The groups are shells around one centre, one inside the other: the same stretched ball of 5 dimensions in 7 sizes.
(in the rows, 128 means zero)
Known rows, each followed by its group:
[127 118 104 116 136 158 109 154 127 160 115 131 135 139 123 153] => (1)
[167 100 107 146 139 144 133 148 131 156 144 159 109 147 114 124] => (5)
[149 126 102 112 136 119 123 172 144 134 152 111 139 139 122 140] => (4)
[192  95  93 209 143 154 136 128 110 182 123 236 114 140 109  76] => (6)
[153 125 116  84 137 101 143 155 155 102 178  70 131 140 119 155] => (4)
[181 134 112 113 140  98 150 153 146 106 178 100 129 142 114 132] => (1)
[136 121  95 159 139 168 110 122 106 173  88 183 152 126 122 122] => (1)
[100 120  94 121 137 146 108 114 121 146  96 133 179 110 132 141] => (1)
[164 102  99 165 139 162 120 152 120 179 121 189 114 146 115 115] => (3)
[103  95 101 145 138 188 109  92 104 178  72 176 149 120 125 140] => (2)
[126 105  96 150 137 172 104 140 115 182  95 176 138 133 123 131] => (5)
[ 84 123 108  70 132 151 101 145 136 139 109  76 160 126 133 187] => (0)
[168 109 107 126 139 113 142 153 145 128 169 125 122 141 116 126] => (0)
[162  97 108 159 140 167 130 130 117 172 121 182 107 147 112 123] => (3)
[126 121  97 151 142 144 130  74 107 139  94 164 178 104 125 116] => (6)
[143 133 111 127 141 142 137  94 115 127 115 131 155 123 119 138] => (2)
[149 113  91 194 143 172 120  91  93 179  78 224 155 118 119  95] => (4)
[134 119  81 193 142 167 108  99  93 182  68 224 175 109 124  92] => (0)
[155 106 108 144 141 142 141 106 122 141 130 155 132 131 116 123] => (5)
[174 110  89 191 143 140 132 121 113 164 119 211 143 126 116  83] => (4)
[ 98 108 112  72 132 151 108 159 144 143 129  79 134 139 129 185] => (3)
[152 120  95 179 142 167 121 102  99 172  87 204 150 124 118 105] => (4)
[110 118  91 144 137 169  99 126 110 175  79 169 164 120 128 133] => (1)
[114  82  87 185 139 195 100 108  99 208  65 228 144 121 125 110] => (2)
[119 129 101 120 139 138 123 102 120 131 107 126 173 113 127 139] => (5)
[145 121 111 108 139 115 144 116 138 110 151 102 147 126 120 141] => (4)
[120 107 123  64 133 139 126 159 152 126 155  62 114 150 122 189] => (2)
[119 101 120  92 136 155 129 121 134 136 130  99 122 139 121 172] => (6)
[ 94 106 112  86 135 157 114 120 132 141 111  97 147 127 128 176] => (3)
[161 121 118  88 135 123 131 190 155 128 176  82 104 161 116 164] => (6)
[143 113 117 108 138 146 134 130 132 135 138 113 122 142 117 156] => (5)
[176 153 113 100 139 101 143 160 143 102 170  84 139 143 116 144] => (2)
[119  93  94 138 136 152 110 141 130 167 114 158 142 127 126 130] => (0)
[160 140 108 135 140 142 131 125 116 138 121 140 144 134 117 133] => (2)
[182 128  95 183 144 133 140 110 109 148 122 195 149 125 113  87] => (1)
[192 140 110 146 143 123 148 130 123 126 149 145 130 141 110 116] => (0)
[173  99  96 183 143 141 139 114 117 159 128 201 131 129 114  90] => (3)
[136 147 100 122 139 132 121 125 120 130 114 125 171 120 124 136] => (3)
[156 129  91 169 142 135 128 109 111 148 109 182 166 116 120  98] => (5)
[160 100  93 164 140 131 131 136 128 156 136 179 136 129 118 100] => (6)
[162 130  82 191 142 143 118 126 105 168  99 211 165 118 120  84] => (6)
[123 130 117  59 135 105 136 143 155  94 165  43 149 131 125 176] => (0)

New rows, each followed by its group:
[131  93  91 176 139 182 107 122 106 195  83 211 137 128 121 113] => (1)
[176 129 103 136 139 126 129 172 135 144 152 139 124 148 115 125] => (0)
[180 132 106 139 143 103 154 118 132 110 159 132 146 128 114 111] => (3)
[154  99 104 150 141 136 142 106 125 142 134 161 135 127 117 115] => (0)
[124 106 117  72 134 125 129 159 156 121 162  68 123 143 123 175] => (0)
[149 139 108  94 137 104 134 154 147 107 161  82 149 133 122 148] => (5)
[158 110 113  97 137 108 141 165 156 117 179  90 118 145 118 147] => (2)
[164 133 108 147 143 134 147  89 113 125 123 150 152 123 115 118] => (2)
[139 120  99 115 137 112 127 148 143 126 148 113 153 126 125 133] => (0)
[159  95  91 176 139 157 115 156 121 185 119 203 122 140 118 103] => (6)
[174 125  94 156 141 114 134 147 131 139 147 160 145 130 117 101] => (0)
[114 129 113  77 136 125 128 124 139 110 136  72 158 124 127 169] => (1)
[144 123 100 148 143 130 140  83 115 127 116 154 169 110 121 113] => (2)
[133 117  86 169 140 155 109 121 109 171  90 192 166 116 125 106] => (5)
[107 102  84 161 138 165 101 116 111 180  79 189 169 111 130 116] => (3)
[178 109 116 129 140 131 148 142 136 134 162 131 105 150 110 133] => (1)
[124 105 108  98 135 138 119 158 145 141 142 103 129 139 124 159] => (5)
[111 141  92 115 137 128 111 123 124 131 105 119 190 108 131 138] => (2)
[152 128 116  74 135 104 136 179 160 107 182  60 123 149 119 166] => (3)
[126 128 112  91 135 144 117 152 135 136 129  93 138 140 123 169] => (1)
[ 82 101  93 120 135 164  99 112 120 163  83 142 172 110 134 148] => (0)
[118 110  99 129 135 173  99 155 121 179  98 152 135 138 125 149] => (2)
[132  90 116 119 138 162 131 118 128 152 126 134 113 141 118 153] => (6)
[119  87  98 171 140 190 114  89 100 188  74 207 140 122 122 120] => (2)
[138 129 108 125 141 129 141  87 120 117 122 125 165 115 121 133] => (2)
[155 113 107 155 141 157 135  99 110 152 111 171 135 131 115 122] => (1)
[118 118 118  86 137 137 134 107 134 115 132  84 146 127 123 168] => (2)
[162 124  96 155 139 147 116 162 122 166 123 170 133 141 118 118] => (2)
[107 111 107  96 134 158 107 150 133 154 115 108 138 136 127 169] => (5)
[ 95 114  88 131 135 163  91 139 119 173  83 154 171 116 133 140] => (0)
[178 114  93 193 145 136 142  99 109 153 119 209 148 121 114  80] => (3)
[125 128  87 160 140 155 107 114 106 165  82 181 177 112 127 114] => (4)
[142 133 110 100 136 133 123 159 137 133 140 100 136 142 121 157] => (5)
[123 133 106  73 135 103 125 160 154 106 159  61 158 128 128 163] => (2)
[145  98 109 125 136 154 121 161 136 162 138 140 108 150 118 145] => (4)
[105 109  86 176 141 183 104  74  90 182  51 211 181 102 128 111] => (6)
[127 138 115  71 135 124 124 155 145 114 147  63 145 138 124 176] => (1)
[ 93 113  89 134 136 162  97 116 114 167  78 157 178 109 133 136] => (4)
[128 106 112  95 135 144 120 162 143 144 142 102 120 146 122 165] => (5)
[ 87 130 105  64 132 134 102 158 144 128 123  63 167 125 134 184] => (2)
[144 113 123  67 135 111 142 162 161 105 183  54 114 149 119 174] => (2)
[170 127 112 142 143 133 150  97 118 125 134 145 138 130 113 122] => (0)
[156 147 100 125 141 101 139 122 131 107 144 116 173 117 122 120] => (2)
[171 103 105 147 140 133 138 145 133 149 150 157 116 143 114 117] => (5)
[131 120 120  82 135 142 127 148 140 129 143  82 124 145 120 176] => (4)
[147 131 105 144 142 144 134  94 110 137 108 153 158 120 119 124] => (4)
[182 107 107 141 138 133 133 178 140 154 162 149  99 157 112 125] => (6)
[181 147 118  98 140  91 157 142 146  88 182  77 136 140 114 141] => (0)
